The same things were measured in two ways. Each way mixes the same 9 hidden numbers, adds some noise and spreads widely along 7 directions of its own, which tell nothing about the thing.
(in the rows, 128 means zero)
Some things both ways: the first way, then the second way.
[ 88 145 115  52 133 143 165  94 155  82 164  75 124 177 143 132 126 218
 192 205 117 213 173 160 120 152 102]
[ 84 145 102 109 118  78 129 112 103 103 170 184  87 136 113 130 124  73
 112]

[158 101 120 117 157 158 160 148 116  88 109 119 145 159 139 126 156 107
 128 121 137 133 110 158 156 146 109]
[100 127 232 146  88 113  90 142 131 206 127 114 112 125 118  65  37 190
 219]

[129 186 114 112 102 114 107 111 123 135 140 140  93  88 137 120 131 150
 115 124 123 128 145  93 114  71 127]
[156 146  92 141  99 135 101 128 105  92 156 145 110  73 154 150  84  95
  98]

[137 129 171 104  89 147  87 166 129 171 127 143 131 108 160 158 103  88
 100 153 106 135 163 130 165 160 188]
[126 138 143 138 155  71 125 111 125 113 115 153 154 111 115 138 162  91
 198]

[159 108 147 129 132 125 120 109 107  74 129 138 147 126 185  98 119 113
 123 134  84 112 160 147 128 115  97]
[154 156 147 141 146 113 133 133  98 119 143 137 139  13 156 121 127 132
 148]

[149 148 140 151 164 143 148 177 149 163  71  92  48  89  81 161 158 148
 172 118 156 129 118 175 165 135 108]
[121 152  91 158  81  90 124 135 133  98  88 117 111 109  40 156  59 130
 222]

[124 133 139  95 109 142 111 133 127 111 158 123 158 140 179 118 122 131
 115 183 103 153 163 112 120 142 128]
[128 118 137  87 181  94 138 105 129 156 147 134 160 153 197 135 167 116
 204]

[142 101 150 188  95 108  97 152 118 175 112 139 131 118  90 134 132  67
 103  71 152  81  94 110 150 120 189]
[122 153 144 146  87 165  83 134 121 134 166 164  76 111  66 131  86 117
 129]

[ 93 149 100 177 107 109 129  83 140 145 115 172  71 124  61 115 125 100
 141  87  70 105 116 107 121  96 130]
[182 189 148 133 141 128 110 109 107  97 153 163 160  36 156 134 140  66
 112]

[119  90 118 152 158 100 149  98 116 100 138  99 168 156 135  91 112 163
 116 115 157 124 113 126 107 115 114]
[172 125  96 119 107 168 162 171 175 152 150 162 134 141 124 134 197 159
  88]

[133 145 110 108 119 114 116 124 110 119 156 146 137 114 135 126 146 133
 105 124 121 122 119  96 121 108 163]
[118 133 142 175  62 142  64 142 122 127 139 140 128 124 129  81  73 143
  90]

[138 132 143 106 137 123 123 133 127 108 152 120 169 148 149 116 148 124
 125 157 135 132 113 127 122 144 124]
[134 147 143 163  66 114 134 147 158 166 125 184 161 126 155  63 125  95
 132]

[136  80 151 105 107 130 117 129 126 108 147  96 212 169 167 122 116 128
 126 145 162 161 153 126 161 149 171]
[166 161 153 122 179  33 179 117 131 205 111 221 167  96 156 139 182  27
 210]

[119 154 134 164 143 131 121 173 144 165 122 117 114 121 114 123 113 161
 119 142 147 118 139 147 158 147 134]
[ 72 149 123 141  62 134 101 129 126 142 168 169  85 130  69 107  44 148
 160]

[101 119 122 103 180 148 143 115 128  97 156 138 160 139 148 114 105 172
 111 146 100 121 168 124 135 136 135]
[154 138 151 173  67 112 128 165 156 167  87 169 188 133  90  62 142 165
 147]

[127 129 132  62 181 125 160 122 140 125 158 106 113 129 118 158 151 187
 138 135 139 121 112 142 121 170 143]
[119 196 158 111 144 102 134 101  76 153 162 159 132  47 151  88 100 120
 148]

[171 106 169  51 111 129  99 130  96 116 162 115 174 100 205 145 123 107
  79 138 148 132 145  86 109 112 163]
[143 106 119  92 141  99 129 128 142 118 123 110 125 147 160 171 136 118
 198]

[126 113 140 127  94 141 120 129 127 140 139 140 160 164 147 116 103 106
 108 126 126 121 133 132 155 148 142]
[121 123 168 133 144 118  66 116  87 136 127 133 140  72 208  79 185 121
 127]

[136 166 161 114 126 155 108 165 141  93 100  92 145 127 154 111 145 105
 172 219 139 201 180 167 146  98  77]
[102 154 114  93  98  93 124 110 121  93 127 120 136  88 134 133 105 153
 201]

[109  98 101 144  78 102 128  86 120  79 170 130 179 201 111 101 141 123
 135 102 130 138 103 108 106 100 157]
[ 68 107 163  89 159 124  70 117  91 142 176 105  73 128 142 133 111 179
 179]

[153  78 137 174  77  98  93 142  83 108 137 145 206 169 154  93 112  72
  77 100 157 116 109 134 135 107 170]
[112 144 152 142 110 126 112 146 120 134 169 156 101  77 138  98 131 143
  89]

[122 110 141 148 125 115 122 126  99 159 126 145 143 140 130 113  98  92
  79  99 148  93 107 108 123 129 137]
[107 107 172 111  80 102 100 166 194 164 141 152 127 196 138 130 100 118
 177]

[139 160 120  72  88 108 102 136 121 127 151 119 159 135 107 146 181 101
 131 162 169 191  93 103 131 120 196]
[114 167 180 131 107 129  88 115 125 175 179 161 126 117 149  94  89 137
 113]

[131 118 162 139 158 132 134 135 129 164 124 115 101 109 136 126  96 142
 104 106 140  79 134 140 122 130 108]
[ 81 103 144  98  95  86  52 142 106 104 119 111 119 129 128 123  77 171
 197]

[128 100 141  72 183 110 137  99 110  91 170 133 173 127 163 126 127 167
 116 139 106 109 149 118 126 159 158]
[130 157 135 127 131  91 130 112 168 139 145 172 135 145 152 155 175  67
 128]

[147 140 143  64 171 135 143  96 147 106 150 144 102  89 144 148 154 164
 155 125  69  94 149 125 140 156 130]
[141 181 175 144 138 153 127 105 104 183 194 186  71  63 105 143  64  72
 158]

[130 137  90 135 114 129 122 127 106 100 161 161 121 127 154 119 139 166
 109 123  69 113 167  91 135 125 154]
[176 111 121 193 159 125 168 145 160 199 130 153 133 172 104 145 122 113
 184]

[122 182 165 105 143 121 107 113 149 108 157 137 127 123 144 106 156 121
 172 188  74 107 149 124 107 142  75]
[139 131 129 132 121 165  96 122 137 157 159 161 151 117 216  92 183  93
 100]

Other things, the second way, with their names:
z573: [145 146 186 100 146 100  41 104  93 140 137 135 147 104 172 129 132 133
 137]
z358: [134 164 142 115 135  95 145  96 138 162 146 187 130 148 124 142 122  58
 195]
z720: [111 119 103 145 113  95 125 138 123 120 135 125 118 138 110 134  62 132
 178]
z385: [123 133 141  86 114 146 138 128 159 131 138 112 139 173  88 129 152 211
 194]
z405: [118 132  97 111 110 124  99 153 122  65 134  95 123  78  97 162 103 178
 177]
z778: [124 163 125 123 127  92 117 127  96 105 131 133 152  40 143 122  92 119
 193]
z284: [132 116 119 171 105 123  87 131 145 121 106 123 135 129 200 101 196  95
  75]
z336: [123 141  79 157  85 133 149 144 106  70 112  98 112  49 117 113  72 129
 182]
z36: [112 160 190 103 102 104  88 127 113 146 185 145 113  76 176 108  31 132
 153]
z161: [123 104 163 126 112 134  48 114 123 162 166 134  91 203 171 125 105 140
  71]
z259: [ 82  77 113 127 122  70  66 138 115 130 118 141  94 158 147 139 136 110
 158]
z25: [134 133 136 178 123 117 149 146 108 184 121 164 145 103 117  55 137 146
 134]
z942: [122 100 104 157 107 139 102 141 144  83 114 112  92 127 134 135 191 128
 102]
z232: [131 154 114 114 120  73 133 124  84 109 114 153 154  78 124 110  77  89
 214]
z202: [100 115  89 104 120 105 154 138 143 108 112 136 126 151 104 139 146 103
 242]
z854: [113 121 155 112 142 154  99 129 100 110 143  82 111  74 136 115 138 204
 175]
z216: [ 87 128 150 116 113 111 112 112 101 129 159 132 102 114 123 103  72 172
 193]
z120: [147 114  91  82 126  86 127 118 131  93 117 126 121 157 167 171 137  86
 173]
z158: [119 123  64 176 115  93 132 156 160  82 124 171 136 105 118 154 175  63
 122]
z833: [175 145 153  97 150  99 175  90 179 122 118 107 119 154 170 178 197 110
 161]
z49: [117 100 119 130 170 158 130 147 116 157 159 115 112  95 156 121 174 169
 175]
z715: [166 164 138 129 128 141 126 143 161 149 179 183 134 103 117 162 149 121
 104]
z746: [148 135 185 106 137 100 108 115 132 155 153 139 130 134 161 138 100 103
 178]
z704: [143 152 118 130 129  98 105 121 119 115 157 163  98 117 121 184 102  61
 119]
z132: [141 159 130 142 101  47 137 154 114 112  97 137 186  55 133 103  55 111
 212]
z807: [129 111  75 137  93 105  81 110 159  74  87 110 108 179 167 176 168  63
 129]
z436: [148 135 111 126 109 125 154 133 177 153 159 162  90 201  97 176 122 114
 114]
z842: [165 135 133 151 114  96 175 142 185 137  85 148 170 142 127 128 175  88
 199]
z442: [191 163 175 129 116 118 137 148 182 205 165 195 160 163 175 121 164  91
  48]
z769: [128 169  89 139  96 186 154 129  96 103 142 133 112  27 113  87 131 152
 143]
z41: [110 114 146 185  90  80  98 151 141  93 106 143 109 119  74 124 132 128
 124]
z40: [136 156  89 182 103 176 176 153 179 110 152 140 120  83  99 135 137 109
 136]
z210: [117 117 152 138 110  76 113 144 174 142 131 156 118 168  89 165 112 138
 185]
z648: [147 195 188 132 114 165  92 122  61 167 178 141 100  23 136  78  66 151
  94]
z94: [ 97 164 119 112 104 140 157 122 151  96 164 142  82 101  80 168  98  90
 217]
z801: [125 113  57 143  85 129 146 134 148  90 155 164  79 167 121 141 171 117
  42]
z68: [ 91 168 160 118  99  91  71 110 123 150 168 174  98  90 129 146  62 118
 166]
z144: [179 140  57 123  93 101 134 122 118  69  73 153 179  78 196 123 184  30
 147]
z723: [121  98  92 164  59 138 101 150 104 110  84 112  95 123  89  96  83 150
 185]
z908: [152 119 112 108 145 141 162 138 135 130 158 128 110 109 121 160 137 166
 171]
z110: [ 97 124 101 128 153 145 139 100 122 122 156 121 100 146 100 147 129 146
 210]

Some of these things the first way, each followed by its name:
[130 142 127 108 100 144 124 119 134  98 118 151 111 141 141 124 118 116
 146 149  83 164 164 180 153 124 129] : z41
[152 123 146  99 147 142 118 166 136 124 151 112 135 108 175 145 136 158
 122 164  92 121 160 137 145 171 146] : z110
[166 117 147  95 122 149 136 148 131 120 109 101 143 132 178 132 116 132
 122 149 149 163 145 171 166 154 123] : z942
[154 117 164 146 111 145 127 152 131 149  92  83 105 119 144 126 120  94
 133 132 158 136 132 151 120 101  81] : z120
[113 105 139 146  85 123 112 117 119 116 156 118 149 160 122 117 137 103
 126 115 123 121 132  87  96  92 141] : z232
[122 124  60 131 117 105 146  88 115  36 145 126 179 177 136  89 170 148
 150 157 102 193 119 114 128 120 131] : z40
[110 129  72 140 142 134 177 112 135 111 121 117 127 179 107 106 128 184
 136 121 148 157 103 154 157 151 108] : z284
[ 69 131  40 155 100 150 158  64 137  79 132 194 134 190  65  97 113 108
 102  74  99 151 108 131 126  52 155] : z833
[105 150 126 111 116 114 108 116  91 113 132 152 135 138 116 112 140  93
 122 155 126 152 140  99 119 104 138] : z442
[100 157 115 104  68 119 123 123 139 188 164 124 133 154 117 131  86 177
  95 111 188 142 122 115 149 125 187] : z259
[127 148 118 121 145 125 141 142 117 152 142 125  71 104 133 139 121 185
 109 118 114 102 132 128 117 136 118] : z720
[ 87 141 121 123 139 162 128 151 132 137 120 132 130 145 118 130 111 120
 109 170 120 166 158 128 143 121 141] : z385
[129 148 135  51 147 155 145 113 152 126 137 129 113 113 143 150 133 138
 132 155 106 147 131 136 129 148 129] : z842
[126 124 142  86 101 116  86 126  90 107 205 154 201 135 205 110  81 161
  54 144 132 118 178 103 109  93 188] : z801
[141 146 121 123 131 118 133 114 113 124 124 135 119 117 145 108 122 126
 105 122 133 125 114 122 117 107 107] : z36
[136 133  69  80  98 119 156 106 127 132 167 110 139 141 123 143 141 177
  79  86 186 154  66  89 114  98 183] : z336
[147 143 170 127 129 122 104 145 107 123 127 151  96 119  97 135 184  66
 150 114 124  85 118 133 122 103 124] : z648
[124  44 145 215 110 140 130 152 111  89 116  89 200 207 157  88 110  98
 129 135 129 128 153 134 135 133  95] : z202
[134 138 171  97 170 118 117 112 139 104 180 144 130 125 122 124 158 135
 142 123  99  56 117 132  88 125 118] : z769
[115 103  51 208 101 125 162 104 129 101 103 104 144 171 123  83  97 163
 106  96 146 172 109 133 135  83 112] : z908
